There are 3 nested groupings, the coarsest first. Each group lies inside one group of the grouping before and may be the whole of it. The rows also spread widely along 11 directions, which tell nothing about the answers.
Some rows, each with its group in each grouping after it:
[  5  10  -8  -7 -23   3  -8   3  14   1   2  17  14   6   8   9   2  18
  -8  -1  12 -13  12  15  -4  35   6   9   7   2 -21  34]	z407 tib z612
[  1 -14   9   4  12   5  12  -7  12   5  13  11 -13  -8   0   4  -8  -4
  18  -5  22  -7   8  -2  10  21  15   8  -4   3  -3  -3]	z169 lunod z249
[-20  -5 -11   0   3   0  -1 -12  13   2   3  13  25 -14   0  -9  10  13
  10   1  33   1  -6  13  23  14  -3  -6 -20  14  -1  -8]	z344 Zikuz z880
[  3 -15  12   1  -7  -8 -18   6   2   2  -5  -5  -9   2  -1 -39   4 -22
   5  23  -2  21 -12  -3 -15   5  -7   5 -10   3   3  -3]	z344 todel z334
[  8  -4  22   7 -18   8 -13 -14  21   3   1 -16   1  12   5 -16   2 -11
  31  -6  -3  -5  13  11  -1   5  -4  -5  11   6  10  -9]	z169 nuki z992
[-20 -23  -7  -4  24 -10  10  -7  -6  11  17  24  -4 -13   3 -14  -7   3
  -4  -2  21   6 -10  -9  16  18   7   3 -22   8  -4   5]	z344 todel z397
[ -7  11 -24  -9  -6 -16 -16  19  13 -19 -15  -3   8   3  -2  -7  21  -1
  -6  36  16  13 -13   8 -20  13 -11   3 -31 -13   1 -14]	z169 lunod z754
[ -6  -7   5 -16 -13  11 -11  -7  -6 -12  17   8   6  10   8   2  10  10
  -6   5  21  10  12  -5 -11   4   6  14 -14  15  -4  -4]	z169 pir z729
[ -9  -5   8  -9   6   8   5   3   4   0  11  -4 -19   4   2   3   2  -8
  11  11  16  -5  11 -10  -9   2  15  10 -20  -6  13 -21]	z169 gito z189
[  2 -10   0  -1  -5   4  -9 -13  -5 -17  -6  14  -2  -3  10   7 -14   6
   6 -30 -15 -10  24  -4   0   3  -9   0   0  -1   4  13]	z169 gito z747
[ 19  11  -2   5   2 -17 -12 -13 -19 -31 -20  -3  10  -7   4  16 -19  -3
 -10 -24 -23   1  13  -3  -8 -10 -18  -5   4  -2  11  12]	z169 lunod z378
[-19   1 -10 -19 -12   3 -12   4  -6 -12 -15   2   3   6  -1 -17  14  -7
 -10  16   1   8  10  -1 -21  -8 -12   4 -37  -1   4  -1]	z169 gito z106
[  4  -6   5  -3   3  -4  22   4  -2  19  -1  -2 -17  -8  -6 -10  -3 -21
  -7  14  -6  -4  -3  -1  -8   3  12  12   6  -6  -7  10]	z407 Gisad z599
[ -3 -14   5 -11   0   3  -1   0 -23  -9 -16   5 -12  -6  -1 -20  -8 -19
 -17   6 -21  10  13 -12 -18 -12  -9  13 -23   0  -1  18]	z407 tib z612
[ -6 -19   6  -8   9   8   9   6   3   9  16  23 -16  -5   1  -8  -5  -1
  -3  16  27   4   3  -5   0  32  18  21 -19   4 -18  16]	z407 tib z612
[ 26  14   9  -2   2  -3   4  -3 -19 -14  -4   7  -6 -10  -3  21 -18  -5
 -23  -5   3   1  11  -3 -11   4  12  14   4   5 -10  28]	z169 gito z106
[ 22  11  10   9  -1 -13  -9  13  20   7  -5  -2  -7   3 -10 -14  -3 -22
   2  29  23  12 -12  16 -13  39   8   8   0  -2 -18  20]	z169 lunod z754
[  4 -22  14   9  21  -7   9 -19  -1   5  15   7  -8 -11   0  -8 -14  -9
  14 -14  11   7  -1  -6  16   9   3  -2   2  10   2  -5]	z169 lunod z754
[ 10   8  19   2 -16   2 -14 -16  10   5   7 -13  11  14   3  -7   1  -7
  14  -5  10   1  12  10  -5   7   0  -3  10  14   5  -1]	z169 lunod z754
[ -2 -28  -4   0  15  -6   8   2  -1 -13   9   8 -20 -12   5   0   2  -3
   9   3   2   7  -5 -17   0   2   2   9 -10  -7   7 -23]	z169 lunod z249
[ 11  -8  -6  -7 -15  -6  12   9  12  15  19  10 -10   5   8   4  13   7
  -7   5   4  -5  -5   2  -5  20  18  11  27  -2 -18   9]	z169 lunod z378
[ -6  -9  -3   6   6   0  -1 -10  14  -7   1  11   3  -9   5   3  -3   7
  20 -12  11  -7   6   4  13  17  -4  -6  -6  -1   4  -6]	z169 gito z189
[ -7   2  -6 -10  -4   7  29  14  17  16  -1  -8 -14  -9  -7  -2  25 -13
   7  28  12 -12  -2   5  -5  -7  19  10  -9 -10   3 -24]	z169 gito z189
[ 18 -18   7   5 -17   7   5  12  27   9   8  10 -24   0   6  -2   7  -2
  19   4  -2  -9   0   3  -4  27  15  12  27  -9 -14   4]	z169 gito z106
[ 26 -21  28  11   3   8   4   1  15  10  16   5 -31  -1   2  -5 -17 -15
  21  -1   8  -3   6  -2   0  30  22  16  19   1 -12  13]	z169 nuki z992
[ -7  -2  -5  -4   0 -13 -23 -11  -3 -25   5  -4  18   5   7  -6  10   6
   2   6  16  19  -5  -2  -6   0 -18  -5 -20   8  14 -23]	z169 lunod z754
[ -3  -3  14   2  15  -5  -4 -15  -6   1   8  -1 -12  10   7   5 -26 -12
  11 -21  -3 -10  20 -11  -3   7   3  -1  -6  -5  15   5]	z169 pir z729
[ 12  12  20   0  -5   2 -15   8   5  -4 -13 -16 -15  13  -6 -10 -10 -31
   8  20   3   3  12   1 -28   8   3  11 -16  -7   6   4]	z169 pir z729
[ -9   8 -28  -3  11 -26  11  14   2   6  -8   6  -4  -9   3   6  -3  -1
 -11   6  -6 -15 -12  -1  -2   9   3  -1  -8 -23   7   4]	z344 todel z334

New rows. What belongs after each?
[ -4   4   2   3  26 -20  17 -12  -6  11  17   2   3  -7   1   7 -12  -2
  -6   2  22  -3  -8  -2  12  13  10   1  -6   2   4   1]	z407 tib z612
[-11   3 -22 -20 -26  14  20   8  13   6   4   5   1  -1   9  18  30  19
  -2   0  -1 -25  14   5  -4  -7  14   8   8  -7  -2 -11]	z169 gito z189
[  3  11 -24  -4 -11 -13   9  18  17  -1  -5   4   1  -3   8  18  12  12
  -6  12  -3 -20  -4   8  -7  18   6   7   8 -23  -5   4]	z407 tib z612
[  5  -7  -6   2  18 -29   7   4 -11   3   2   4 -14  -4   5  -4 -15 -10
 -15   4 -14   3 -12 -11  -7  10  -2   4   2 -16   1  14]	z407 tib z612
[-13  -9 -19  -7  22 -18  -1  15  -1 -11  -1  17 -13  -4   1  -2  -6  -4
 -10  17  16   9  -8  -9  -9  25   1   9 -36 -16  -4   3]	z169 lunod z378
[-25 -18  -7  -7   3   6  14   2  17  20   0   8 -15   3   1 -17   4 -12
  18   0  -2 -14  11  -1   1   8   4   0 -16 -11   2  -3]	z169 pir z729
[  3  -4  28   5  12   5   5 -24  -1   7  23  -1   7  -4   0  -4 -10  -4
  11   0  35   4   6   1  14  15  12   4  -4  24   2  -3]	z407 tib z612
[ 11 -16  17   6  14   2   1 -14  -6 -10   6  11  -6 -14  -3  -4 -16  -6
   3  -5  17  13   4  -2   8  13   4   8  -8  15  -8  10]	z169 nuki z992
[  8  -1  -9  -5   2  -1   5  12  -6 -20 -25   6 -12 -15  -6   4  -5 -12
 -11   9 -11  -1   7  -1 -14  -2  -2  13 -19 -12  -5  13]	z169 nuki z992
[ 16  -8  -3   1 -32  12 -17  10   8 -16 -30  14   0 -12   2 -13   2  -2
   2  -1 -20  -2  11   9 -12  10  -8  11   5   1 -14  25]	z344 todel z334
[ -2 -16   7  -2   0  -1  18 -11   3  14  26  -2  -4  -3  10   1   9   5
   9  -4   5  -8  -1  -7  10  -2  12   5  17   5   6 -19]	z407 tib z612
[ -9   7 -15   0   2 -15   1  11  22   0  -9  -4   4  -1  -3  -6  15  -7
   9  24  13   0 -13  10  -5  13  -4  -2 -16 -14   3 -16]	z169 pir z729
[  7  -7  15   1  19 -13   9  -3  -8  10  17 -12 -29   9   5   2 -20 -20
   4  -4  -7  -6   5 -16  -9   1  15   7   4 -12  16  -3]	z169 nuki z992
[ -8 -11 -16  -1   4  -5   9  11   9 -13 -10   0 -13 -12   5   9   4  -1
  12   8 -10 -15  -1  -8  -5   2  -2   6 -10 -26  13 -22]	z407 Gisad z599
[ -8  -3 -25  -6  -7   3   4  28  17 -20 -34   5 -10 -18  -6   0  15  -6
   5  32  -3  -8  -3   4 -16  10  -6  13 -30 -28  -3 -10]	z407 Gisad z599
[  2   4 -18  -3  15 -26   2  23   3 -14  -9   1 -11 -11  -6  -3  12  -9
 -15  40  13  16 -27  -2 -15  12  -1   9 -23 -19  -3 -10]	z169 gito z189
[ 12  -1  17   4  -1   0  -9 -17 -12  -9   1   6  15 -14  -3  -9  -8  -3
  -6  -2  18  16   0   4   6   5   0   5  -2  28  -5  11]	z344 todel z334
[ 22  -8   3  -2 -18  -5  -9  -5 -17 -17  -4  10  12 -18   1  -9   7   5
 -23   5  -2  22 -10   2  -5  -4  -3  12  14  22 -15  14]	z344 todel z334
[  1   5 -10  12  16 -23   0  -7   3  -5 -14   4  12 -19  -1  -2 -10  -3
   4  -7   1  -3 -12   7  14   9 -11 -11  -6  -4   8   2]	z344 todel z397
[ -6 -11   6   3  32 -24  -5  -2 -10  -5  10  -2 -20   4   2  -8 -19 -20
   3   8   6  13  -8 -18  -8  10  -1   2 -23 -12  14  -9]	z169 pir z729
[-17  -3  -6  -8  -7  12  -1  -4  13 -12   3   1   6   1   6  10  14   9
  18   1  18 -11  15   0   0   1   2   3 -21  -2  12 -26]	z169 pir z729
[  1  -9  11  -5   1   8  -3   1 -14 -10  -9   0 -13 -10  -1  -9  -7 -14
  -1   4  -3   3  12 -12 -11 -10   3  14 -22   3   9  -2]	z344 todel z397
[ 22  -7  -4  -6 -13   2   1  28   7 -12  -7   8 -23  -6  -2   2  10  -8
 -10  29   4   8  -3  -2 -24  20  14  26   0 -11 -20   8]	z169 lunod z378
[ -7   6 -11  -4  11 -19  18   4   2   8   2 -10  -6  -4  -2   2  12 -10
  -2  16   3  -4 -12  -2  -3  -9   3  -3  -8 -13  13 -21]	z169 gito z106
[ 21  -5  14  16  -7   7   3 -17  17  -7   3   8  15 -19   3  10  -3  11
  21 -11  17  -7   5  14  21  21   2   2  22  15  -9   2]	z407 tib z612
[  3  -1  -6  -4  11   0  10  -6 -18 -21 -23  11   3 -24  -8   5 -10  -9
 -14  -5  -1   6  11  -2  -1  -9  -7   6 -24   5  -3  12]	z169 lunod z378
[  7 -15  28  -1   7   9   6 -21  -5   8  26  -1  -4  -2  -2  -8  -3  -9
  10  -1  28  12   7  -5   6   3  15   9   0  26   0 -11]	z169 lunod z754
[ 15  14  -2   0 -16   6  12  -3   8   9 -20   6   9 -11 -10   2  -2  -9
  -6  -6  -3 -13  15  22   0   9   4   3  12   6 -19  33]	z169 lunod z754
[  5   2  -4 -12 -43  12 -25   6   6  -8 -11   9  12  10   9 -12  14   9
  -8   1  -7  -1  14  10 -19  10  -4  10   3   8 -13  24]	z344 todel z397
[ -3  -6  -1  -9 -13   2  11  13   9  10  -1  -8 -11   1   1 -14  21 -11
   1  28  -3  -3  -2   0 -15  -3   7  13  -4  -9   1 -13]	z407 tib z612
[ 21   4   6   3   9 -16   7  -5 -17  -9  -4  -2  -4 -14  -3   9 -15 -10
 -19   5  -4   7  -7  -4  -7   2   3  11  10   0  -5  13]	z407 Gisad z599
[ -6  -9   2   0   6   1  29  -3  12  25   4  -1 -14 -10  -4  -9   6 -14
  13  -1  -4 -14   1   3   9  -3  11  -2   8  -4   3  -8]	z169 gito z189
[  5 -21   5   3   6   5  18  -6  10   9  19  20 -18 -11   7  10  -7   6
  13 -17   7 -14   7  -4  15  20  18   8  16   0  -9   4]	z169 gito z747
[  6 -12   7  -7 -11  13 -15 -10 -25 -32 -10  11   6 -16   4  -1  -5   5
 -10  -8  -1  12  16 -11  -7 -13  -6  14 -17  19   3   4]	z344 todel z334
[-12  -5 -26  -4 -18  -2 -25  16  19 -22 -12  17   4   2  16   7   5  20
  12  -4  -3 -16   7   1  -7  26 -10   2 -15 -20   5   0]	z344 todel z334
[ -1  -6  14  10  -2   1 -14 -26   8 -16  -7 -11  14  -5   3 -11   1  -5
  30 -15  -2   3   9   4   9 -10 -21 -15  -3  10  22 -25]	z169 gito z189
[ -6   2   9  -1  -9 -12 -14  -8  20  22  20 -11   3  27   7 -22   5  -7
  14   7  13   2  -4  11  -4  23   2  -8   5   2   4   0]	z169 nuki z992
[ 18  -7  12  -4 -11  -3 -16  -3 -12 -12  -4  10  -3   0   0 -17  -4  -9
 -18   6  -4  24   1   0 -17   9  -5  10   2  13 -17  27]	z169 gito z189
[ 13 -14   3   0 -14  -5   0 -19 -13 -12   7   7  12  -9  13   4   3  15
  -9 -19 -17   3   3  -4   4  -8  -8   3  26  13  -3   5]	z407 tib z612
[ 17  -8  20   9  14 -16  -3 -11 -16  -3  -9 -10 -12  -6  -7 -21 -18 -33
  -1  -1 -14  19  -2  -6 -10  -8  -9   0  -1   5   6   7]	z169 lunod z754
[ 14 -12  -7   1  -3 -21   8   8  -4  -5  -3   0  -6 -12   4  -8  11  -4
 -13  16 -17  10 -19  -4  -9  -1  -5   8  15  -8  -6  -2]	z407 tib z612
[ -7   7  -9  -8 -26   8 -13  -1  15  -9 -17   3  18   3   1 -12  19   4
   4   7   3  -1  10  17  -8   4 -13  -3 -12   4  -5   4]	z169 gito z189
[ 29 -10  12   8  -8   9  -7   4   5 -20 -13   9 -12 -13  -3   4 -10  -9
   8   0   1   4  11   2  -9  17   4  16   4   2 -13  15]	z169 lunod z754
[ 20   0  20   8  17 -12 -14   2  -5 -10  -1   7 -17  -1  -5  -8 -26 -21
  -4  12  15  18  -2  -4 -13  30   5  11 -12   1  -9  24]	z169 gito z189
[ 10   5  -4   3 -16  -9 -13   9  16 -10 -15 -12  -8   7   7  -1   6  -8
  15   3 -22  -9   3   4 -17   2 -10  -3   9 -21  12  -9]	z169 gito z189
[  0  -2 -14  -8   1  -3  -9  -5 -19 -35 -19  10   5 -10   4  15  -9   6
 -11 -16 -11   0  17  -8  -9 -10 -14   4 -21  -4   7   5]	z169 lunod z754
[ -9  -4 -17   0  -5 -11  -1  13  22  -3 -20  -4  -5  -1   0 -13  15 -11
  13  18 -10  -3  -7   6 -10   3 -12  -3 -12 -21   5 -15]	z169 pir z729
[  8  13  -1   2  -2  -8   6  17  22   4  -9 -12 -11  -3  -7  -3  12 -17
   8  31  12  -4  -9  10 -13  13   8   5  -6 -15   1 -11]	z169 gito z189
[ -4 -31  11   3   4  16   0  -9  10 -13   1  10 -10 -15  -1 -15   3  -7
  26   1  16  10   8  -5   7   7  -2   8 -19  11   1 -20]	z169 lunod z249
[  0 -13   8   8   6  -8   5   1  16   7   5 -16 -19   4   4  -8   4 -18
  29   5  -8  -7  -3  -7  -4  -2   1  -2   5 -16  20 -32]	z169 pir z729
[ 15 -21  21   0 -11  13   6   2   5   9   0  -3 -32   2   2 -13  -8 -22
  13  -4 -21  -7  17  -7 -13   0  12  14  14  -4  -2   9]	z169 nuki z992
[-10  -6  -6 -13  -9  15   4  24  10  -2 -30   5 -19  -5 -12 -23  11 -27
   0  34   0   1  11   3 -26   3   1  18 -40 -13 -11   7]	z169 pir z729
[ 11   4   4   3 -12  -8 -19 -11   4  -2  11   6  22   2   7  -3   0  12
  -5  -3  19   9  -5  11   6  19   2   1  11  18  -9  13]	z344 Zikuz z880
[ 10   9   2  -5 -12   5 -12   9   5 -16  -8   4  -5   3   0   7   0  -3
  -3  13  13   0  11   3 -18  16   5  13 -13  -3  -6  10]	z169 gito z106
[  6  -7  27   3 -21   9 -31 -27   1 -10   5  -8  15  13   7 -20  -5  -3
  17  -9   2  12  14   4  -6   7 -15  -2   7  22   5   2]	z407 Gisad z599
[-27  11 -15 -15 -27  17 -17   4  14 -10 -23  -2  22   2   0 -14  22   3
  11  14  12 -10  17  13  -9  -3 -11  -1 -41   2  12 -13]	z344 todel z334
[ -3  -2 -18  -1  -2  -4   0  19  20  -9 -27   6  -3 -13 -10 -13  13 -12
   5  27   7   3  -6  13  -9  16  -7   5 -25 -14  -9   0]	z169 lunod z754
[-14  14  -6  -4  -9 -12  -4 -10  25  20  19  -7  18  22   9  -4  11   8
  11   2  21 -11  -1  18   6  22   3 -12   3   0   5  -3]	z169 nuki z992
[  6  -3  -6 -13 -12   1  19  18   3  11   1  -5 -28   5   3   5  10 -13
  -5  11 -16 -14   9  -8 -22  -6  19  18   9 -17   0  -3]	z169 lunod z249
[  6  20  -6  -7   4  -8  18  -2  -8  -1  10  -1   7  -5   5  33  -2  11
 -16   0  14 -18   7   0   0   4  18  10   4  -3   2   4]	z407 tib z612
[ 16 -23  33   2   3  17   5 -16 -18  -6  -8   3 -16 -17 -10 -22 -12 -28
   3  -4  -5  18  14  -8  -4 -14   0  12  -6  23  -5   8]	z169 gito z106
[  3  10  -2   3  15 -27  -5 -24 -19 -17   7  -6  20  -5   6  16 -13   7
 -12 -11   6   6  -7  -4   5  -2 -10  -7   2   5  14  -5]	z407 Gisad z599
[ 17  14  14   1   5   0  10   0   1   9   3  -4 -16   3  -2  14 -21 -14
  -2  -3   4 -16  16   3  -8  15  21  11   6  -6  -2  23]	z169 nuki z992
[-16   5  -9 -10  -7  -4  14 -15  -1  13  -4  -4  16   0  -2  -9  14  -5
  -5  -4  -5  -6   5   9   3 -19  -6  -8  -4   6   4  -3]	z169 pir z729
[  5  -1   4  -1 -27   7   2  -8  12   4 -11 -10  12  -4  -1 -14  19  -5
   8   7 -10  -3   2  14  -3  -7  -7   0  16   7  -3  -5]	z407 Gisad z599
[ 16   3 -14  -1 -18  -5 -14  22  14 -31 -19   0  -7  -2   6  14  11   4
   2  16  -8  -2   0   1 -23  10  -5  13  -1 -23  -1  -7]	z169 pir z729
[ 12 -14   9   7  21   4  21  -1  -6  -4 -12  13 -24 -24  -8   7 -25 -20
   5 -10  -4  -8  13  -7   4   6  10  13  -8  -6  -6  15]	z169 pir z729
[-16   2  13 -10  20   7   7 -13 -11   4  10   4  -7  -1  -5  -2 -12 -13
  -1   4  30   1  17  -6   0   4  12   7 -38  10   7   0]	z169 gito z747
[ -6  -2  -7  -2   6  -9  -8  -2 -13 -10  -9   2 -11   0  12  10 -23  -3
   2 -24 -24 -19  18 -16  -7  -4  -4   0  -9 -17  22   5]	z344 todel z334
[-19 -17 -29 -15 -21   8  -7  11   7 -22 -20  23   9 -10   8 -10  21  17
  -6   8  -8  -1   7   3  -8   7 -17   7 -26  -8 -11   6]	z407 tib z612
[ -4 -33  17  -1  10  10   4  -5  -8   6  11  11 -25  -8   5 -19 -13 -13
  13  -9  -3   2   9 -19   2   2  10  12  -9   6   5  -2]	z344 todel z397
[ -1   7   5 -10   0  11  21  -5 -10   2  -9  -3   1 -13 -11   3   4 -15
 -10   9   9  -3  13   2  -5 -18  10  11 -16   9  -2   0]	z169 pir z729
[ 19   4  -8   3  -7 -23 -13   5  -4 -22 -17  -1   1  -4   2  -2   3  -5
 -13   9 -17  14 -12   2 -16   0 -16   0   7  -8  -2   7]	z169 gito z106
[  0  -6   5  -7  -9   1 -16  -7   2 -13  11   7   5   6   7  -5   6   7
   1   3  15  11   4  -1  -7  12  -1   4  -7  10  -2  -2]	z169 gito z189
[ -3 -14  -5  -4  -9   2  -9   7  12 -13  -4   5  -9  -1   6  -7  10   0
  12   7  -2   2   3  -3 -10   8  -6   4  -9  -9   2 -11]	z169 gito z189
